The rows of a group lie close to one hidden flat surface of 8 dimensions, which passes through zero. Surfaces can cross.
Some rows, each with its group after it:
-8 16 1 3 15 -17 6 -17 -2 -7 6 -13 -1 -1 17 3 1 -6 -10 11 -8 -> tikob
14 -10 -2 2 -5 -6 12 1 0 -5 24 -7 -3 5 10 9 1 4 -2 -11 -1 -> bofo
1 1 -1 2 25 -15 -19 -12 5 -6 1 -3 3 9 -12 13 4 -4 1 16 -7 -> Vev
-2 -27 7 14 -8 16 -25 31 11 -12 2 0 -6 21 -15 2 -8 14 26 -9 -24 -> zok
3 -4 -5 -3 38 -19 -24 -12 6 0 10 0 5 20 -7 15 1 -3 -6 16 -8 -> tibi
-17 23 -6 3 3 -3 3 -1 0 4 -10 1 0 -1 -7 -13 -1 1 -6 6 7 -> tikob
3 6 14 -27 12 -3 3 -9 11 -11 4 7 -6 -17 12 -4 1 4 7 12 2 -> zok
-6 14 3 -20 27 17 -14 1 8 26 -16 11 6 -8 -6 -11 -9 -1 10 6 -1 -> bofo
7 2 -9 10 15 -8 -6 3 20 -2 11 16 -6 18 -16 5 -6 11 6 13 -2 -> tikob
13 15 12 -4 3 5 -4 -12 9 -2 -11 14 1 -19 -6 7 -10 21 15 20 -7 -> bofo
-8 15 3 11 -16 16 2 -2 -5 7 -32 13 3 -15 5 -7 -13 7 8 15 -8 -> Vev
-13 -8 -4 11 -18 13 -4 23 -5 10 -11 4 1 8 -10 -14 1 -3 1 -17 5 -> bofo
-23 -7 -2 -10 6 0 -18 7 -15 3 1 -26 6 14 -6 -6 12 -22 -10 -19 2 -> bofo
-7 7 -2 -7 21 -7 -22 -5 3 -2 -1 -1 2 9 -22 1 6 -3 0 7 3 -> tikob
-11 12 -7 -28 -12 -4 30 -8 6 -16 28 -12 -12 5 40 -24 -12 -12 -4 0 0 -> bofo
2 -21 4 27 -5 -14 15 -13 -1 -6 -21 10 -1 -11 24 13 9 -19 -11 16 -7 -> Vev
-2 -1 -2 5 24 0 -14 -6 1 16 -13 2 7 2 -5 6 2 -7 -2 7 -6 -> Vev
16 3 -11 5 18 -14 31 -22 4 15 12 5 -1 -3 31 9 -7 -11 -16 10 0 -> zok
-10 10 7 1 9 -6 26 -8 -10 -2 33 -49 -4 1 63 4 -13 -4 -15 -17 -33 -> tikob
2 0 0 -23 14 5 -11 1 -11 7 21 -22 6 9 4 5 -2 3 -3 -17 -4 -> tibi
8 25 -15 4 18 -20 5 -14 23 -1 3 30 -5 5 -21 -3 -5 9 0 31 15 -> zok
1 -1 -4 2 2 2 10 -3 -4 11 -3 0 1 -2 10 -2 -3 -5 -6 -5 2 -> zok
13 34 -8 -9 -11 2 10 1 17 -6 23 17 -8 4 -23 -9 -16 36 13 8 12 -> Vev
2 24 -8 -7 -2 7 25 -4 27 10 -12 44 -11 -12 8 -23 -18 10 10 26 9 -> tikob
-1 0 -23 19 10 -5 -4 -2 -12 22 9 -17 10 23 -11 10 -4 -12 -15 -15 0 -> zok
3 -22 -5 32 10 -20 4 -6 17 -10 -7 19 -7 12 9 11 3 -12 -4 23 -11 -> bofo
32 -36 7 5 -14 5 18 4 11 -9 16 10 -7 -1 26 17 -9 6 13 -1 -15 -> tikob
-20 0 10 -20 17 34 -42 18 11 5 -2 -17 0 18 -1 -10 -31 8 40 3 -46 -> Vev
0 10 -4 -23 8 10 5 2 -13 22 8 -11 7 -6 -2 -7 3 -2 -9 -23 16 -> Vev
17 -17 10 8 -10 -8 4 -6 -12 -17 16 -20 1 -3 13 25 6 4 -3 -7 -12 -> bofo
-26 -28 6 -33 -6 -5 6 13 7 -28 18 -18 -16 9 31 -28 15 -39 0 -16 4 -> Vev
3 -29 4 10 21 4 -10 7 9 7 0 -4 0 11 11 11 -2 -13 7 0 -24 -> tibi
25 -15 3 19 2 -5 38 -6 35 -6 5 25 -17 -12 21 7 -5 -9 16 17 -9 -> tibi
-17 -22 -13 11 -6 -17 9 4 1 -15 15 -11 -7 24 19 -5 8 -29 -14 -7 -2 -> bofo
23 -11 3 -42 -9 19 -6 1 -10 13 0 13 9 -18 -22 -3 9 -1 9 -16 33 -> tikob
-23 -5 4 14 -14 2 0 -12 -28 0 -32 -22 11 -12 23 1 6 -29 -15 2 -12 -> zok
5 -15 -3 23 -2 -7 11 -2 -2 7 -14 13 1 -3 10 9 7 -8 -13 5 1 -> tibi
-4 21 -9 -2 -6 3 9 0 -1 13 -8 14 2 -4 -14 -12 -2 4 -5 1 19 -> zok
-1 1 6 6 -3 -14 -5 -12 -14 -13 -9 -15 5 -13 -24 11 26 -15 -11 -4 16 -> tibi
6 -34 -5 20 17 -7 25 0 14 19 -12 25 -5 -2 34 3 7 -27 -16 5 -1 -> Vev
-21 22 3 -9 40 -17 -16 -25 11 -11 -7 -9 0 5 7 -2 -5 -12 0 34 -22 -> tikob
-27 36 -8 -12 -18 14 5 -6 -6 4 -16 -3 1 -4 4 -28 -20 -3 7 12 -3 -> zok
7 -21 3 12 22 -2 8 -4 15 16 -13 9 -1 -5 6 8 8 -24 2 3 -4 -> tibi
-5 -9 3 -12 13 8 -25 12 -8 8 11 -27 7 10 -25 3 9 -6 6 -25 1 -> tibi
4 -8 -13 12 -7 -10 -24 9 -14 -9 22 -2 5 35 -2 17 -11 30 -11 -4 -11 -> tibi

New rows, each followed by its group:
9 -8 7 -32 13 7 -11 -5 4 -4 17 -11 1 2 12 4 -7 -3 14 0 -13 -> tikob
-10 6 -12 23 -6 -16 -8 -4 -21 10 -28 14 12 -2 -31 5 23 -1 -30 1 30 -> tibi
-1 6 4 -6 6 -1 6 -9 -3 5 -9 -3 1 -14 -1 -3 9 -14 -5 0 11 -> tibi
-2 0 -5 3 9 -7 -19 2 -13 5 1 -8 8 9 -30 8 14 0 -11 -10 14 -> tibi
5 1 2 -20 8 8 2 3 -7 9 19 -21 3 -1 -1 0 3 -2 0 -23 5 -> tibi
0 -7 7 7 -30 6 11 9 -8 -12 -6 1 -3 -12 7 -1 5 7 2 -7 2 -> zok
-15 -2 13 11 -36 -4 14 -11 -9 -31 -24 -3 -6 -21 27 -6 3 -11 -1 18 -7 -> Vev
-5 -3 2 1 1 -7 -7 -10 -8 -8 0 -4 3 6 23 8 -7 1 -8 14 -17 -> tibi
-10 -13 -4 5 37 -21 -17 -16 -1 7 -13 -6 7 9 -1 13 16 -32 -17 12 -4 -> bofo
10 2 2 -27 15 15 -7 8 -2 16 28 -18 4 4 -3 2 -7 11 9 -24 -2 -> bofo
-18 1 14 2 -24 10 1 3 -9 -9 -35 8 0 -23 6 -14 8 -6 1 5 5 -> zok
15 -23 -1 5 12 8 -8 25 6 14 20 -12 2 13 -33 8 12 -2 13 -35 7 -> tibi
-18 13 0 -21 25 -4 -38 -4 -5 -5 4 -16 6 16 -23 -2 1 1 4 6 -5 -> tibi
-27 26 4 -38 6 33 -15 7 -17 31 -21 -16 11 -15 0 -29 -9 -6 5 -16 3 -> Vev
-11 13 11 -13 2 5 18 -19 8 -1 -25 4 -5 -30 17 -14 2 -24 6 19 1 -> tibi
15 -20 -5 11 11 10 7 18 18 21 8 12 -4 8 -7 2 -1 -2 8 -14 1 -> tibi
29 -5 5 -18 19 -20 29 -27 -6 1 33 -22 0 -16 29 25 13 -14 -18 -10 8 -> tibi
5 16 4 -1 -5 -10 12 -22 -10 -8 -6 -5 4 -18 11 7 2 1 -10 13 3 -> Vev
12 -7 4 -25 32 1 9 -11 9 11 23 -17 -1 -2 26 6 -5 -13 5 -3 -12 -> tibi
-14 -5 11 -7 10 4 -20 0 -1 -6 -13 -16 2 -1 -9 -1 7 -18 12 1 -11 -> tibi
-19 0 -5 13 -6 -17 -11 -4 7 -31 -5 1 -5 17 -8 -4 3 -13 -1 21 -6 -> bofo
32 -23 0 30 2 -15 18 3 20 -13 16 8 -7 2 -26 24 18 -2 7 -5 9 -> tibi
24 -10 4 40 -18 17 10 1 -14 20 -15 3 9 -11 14 26 -17 24 3 -3 -23 -> Vev
6 -7 6 -8 6 1 -9 7 1 2 0 5 1 -7 -13 0 14 4 -3 -11 15 -> zok
3 1 4 -4 -15 -13 16 -12 -14 -13 4 -11 0 -12 12 3 13 -9 -15 -4 13 -> Vev
-10 15 -11 -24 3 -13 29 -13 9 -8 24 -5 -11 6 33 -22 -8 -17 -9 7 6 -> bofo
-13 -2 -5 -5 22 -2 -14 -7 2 6 -9 6 2 11 20 -1 -12 -4 -4 20 -19 -> tibi
-2 39 10 0 -26 -8 -7 -16 -9 -29 -16 8 4 -21 -38 -1 5 26 6 21 19 -> bofo
-9 0 7 -6 17 4 -9 -6 16 -3 -15 0 -3 -3 -3 -4 0 -16 15 14 -12 -> tibi
4 -26 -10 5 20 6 -27 28 8 11 25 -12 1 40 -25 8 -1 4 7 -26 -11 -> bofo
-5 42 -13 -13 25 -12 7 -9 14 7 17 3 -2 7 -9 -13 -7 11 -8 8 12 -> tikob
-40 24 1 -15 -14 3 -6 -7 -7 -15 -28 -5 -1 -8 6 -29 -1 -18 2 17 1 -> bofo
16 5 10 14 -22 4 13 -12 -4 -19 3 -5 -2 -12 23 18 -20 22 11 15 -26 -> Vev
14 -18 -5 4 6 -1 -10 12 5 -3 30 -7 -2 26 3 13 -11 18 5 -11 -16 -> tibi
6 -9 2 -1 -10 16 -11 26 8 -6 24 -11 -4 19 -19 -1 -9 19 22 -24 -9 -> tibi
8 28 -4 -26 21 15 8 -4 6 36 -3 18 4 -15 -9 -14 -8 10 1 -2 21 -> bofo
-14 17 -8 -4 22 -8 -7 -16 -3 16 -21 3 8 -4 -7 -6 6 -20 -14 14 12 -> zok
-16 -11 2 7 -24 18 -7 18 -17 7 -14 -4 5 4 16 -9 -9 5 -2 -14 -12 -> tibi
-20 29 10 -22 6 20 -15 -13 -7 9 -28 -7 7 -18 12 -12 -18 -1 12 19 -19 -> Vev
-2 14 9 -26 22 8 -33 -7 -5 -6 18 -32 6 10 -8 10 -15 12 18 1 -27 -> Vev
4 6 -9 -12 9 7 18 -2 -11 31 6 -4 6 -8 13 -4 2 -7 -17 -19 17 -> zok
-27 17 -9 25 44 -16 -18 4 13 4 14 -25 -1 35 5 0 -9 -2 -8 4 -31 -> tikob
-4 3 3 -8 16 -4 -17 0 3 1 -10 6 2 1 -19 -1 11 -1 0 5 9 -> zok
-34 -2 8 -3 -5 17 -18 -3 -13 -2 -32 -22 5 -5 22 -11 -9 -24 9 8 -31 -> zok
-4 24 -11 -14 30 -5 -10 -8 28 9 2 29 -6 14 -6 -13 -19 12 8 31 -5 -> tibi
-12 22 -7 17 11 -17 -14 -1 14 -11 -4 11 -2 18 -32 -3 1 10 1 21 3 -> tikob
10 15 14 -21 -18 18 6 2 -6 -2 10 -11 -1 -18 7 -3 -12 23 16 -9 -7 -> bofo
2 20 -14 -9 6 -8 8 -19 -10 -1 28 -32 4 12 11 6 -16 -4 -6 -2 -10 -> zok
-34 13 8 20 -17 1 -3 0 -11 -16 -15 -26 -2 0 20 -8 -5 -5 -4 2 -24 -> tikob
26 -27 -7 24 12 -5 32 -4 -9 36 0 8 6 -11 30 21 11 -14 -29 -17 9 -> Vev
13 18 2 -28 16 -9 9 -18 6 -11 31 -14 -3 -3 10 5 -5 5 3 6 0 -> tibi
10 16 0 -12 9 -10 -1 -7 7 -10 15 -8 -1 -4 -39 3 16 -1 3 -4 24 -> tibi
10 2 -1 8 -8 -15 -4 -4 6 -29 20 2 -7 14 -6 12 -6 21 5 14 -8 -> tibi
19 -2 -7 -8 3 17 20 12 10 23 25 6 -5 3 18 -3 -18 17 8 -16 -5 -> Vev
10 22 -1 -19 22 11 17 -10 19 24 9 16 -3 -6 24 -9 -25 9 10 13 -8 -> Vev
-2 1 -12 0 2 15 -27 31 12 9 19 7 -1 35 -38 -10 -16 29 18 -17 -1 -> tibi
7 9 7 -7 -22 0 24 0 -7 -2 -5 16 -1 -26 3 -7 12 9 -11 -6 29 -> zok
-1 -19 15 -1 -10 1 1 -7 -6 -23 6 -22 -4 -4 35 9 -5 -9 6 3 -28 -> Vev
31 -24 -4 17 -18 -7 1 12 0 -15 29 0 -2 15 -21 24 6 22 4 -16 7 -> tikob
16 -19 5 -4 -9 1 -3 -2 -2 -10 3 2 1 -3 -4 12 4 0 7 1 1 -> tikob
-4 -20 13 -4 -12 17 -1 12 -10 -3 -1 -24 2 -4 20 0 -2 -10 11 -20 -18 -> tibi
22 -27 18 21 1 -3 -10 -7 0 -19 0 -10 1 -5 15 36 -1 8 12 10 -34 -> bofo
9 -4 0 5 -18 7 16 11 3 -1 12 1 -6 -2 5 -2 -4 10 5 -13 3 -> tibi
7 -16 0 18 -43 6 -7 25 -19 -20 24 -17 0 19 -6 11 -7 28 1 -27 -8 -> tibi
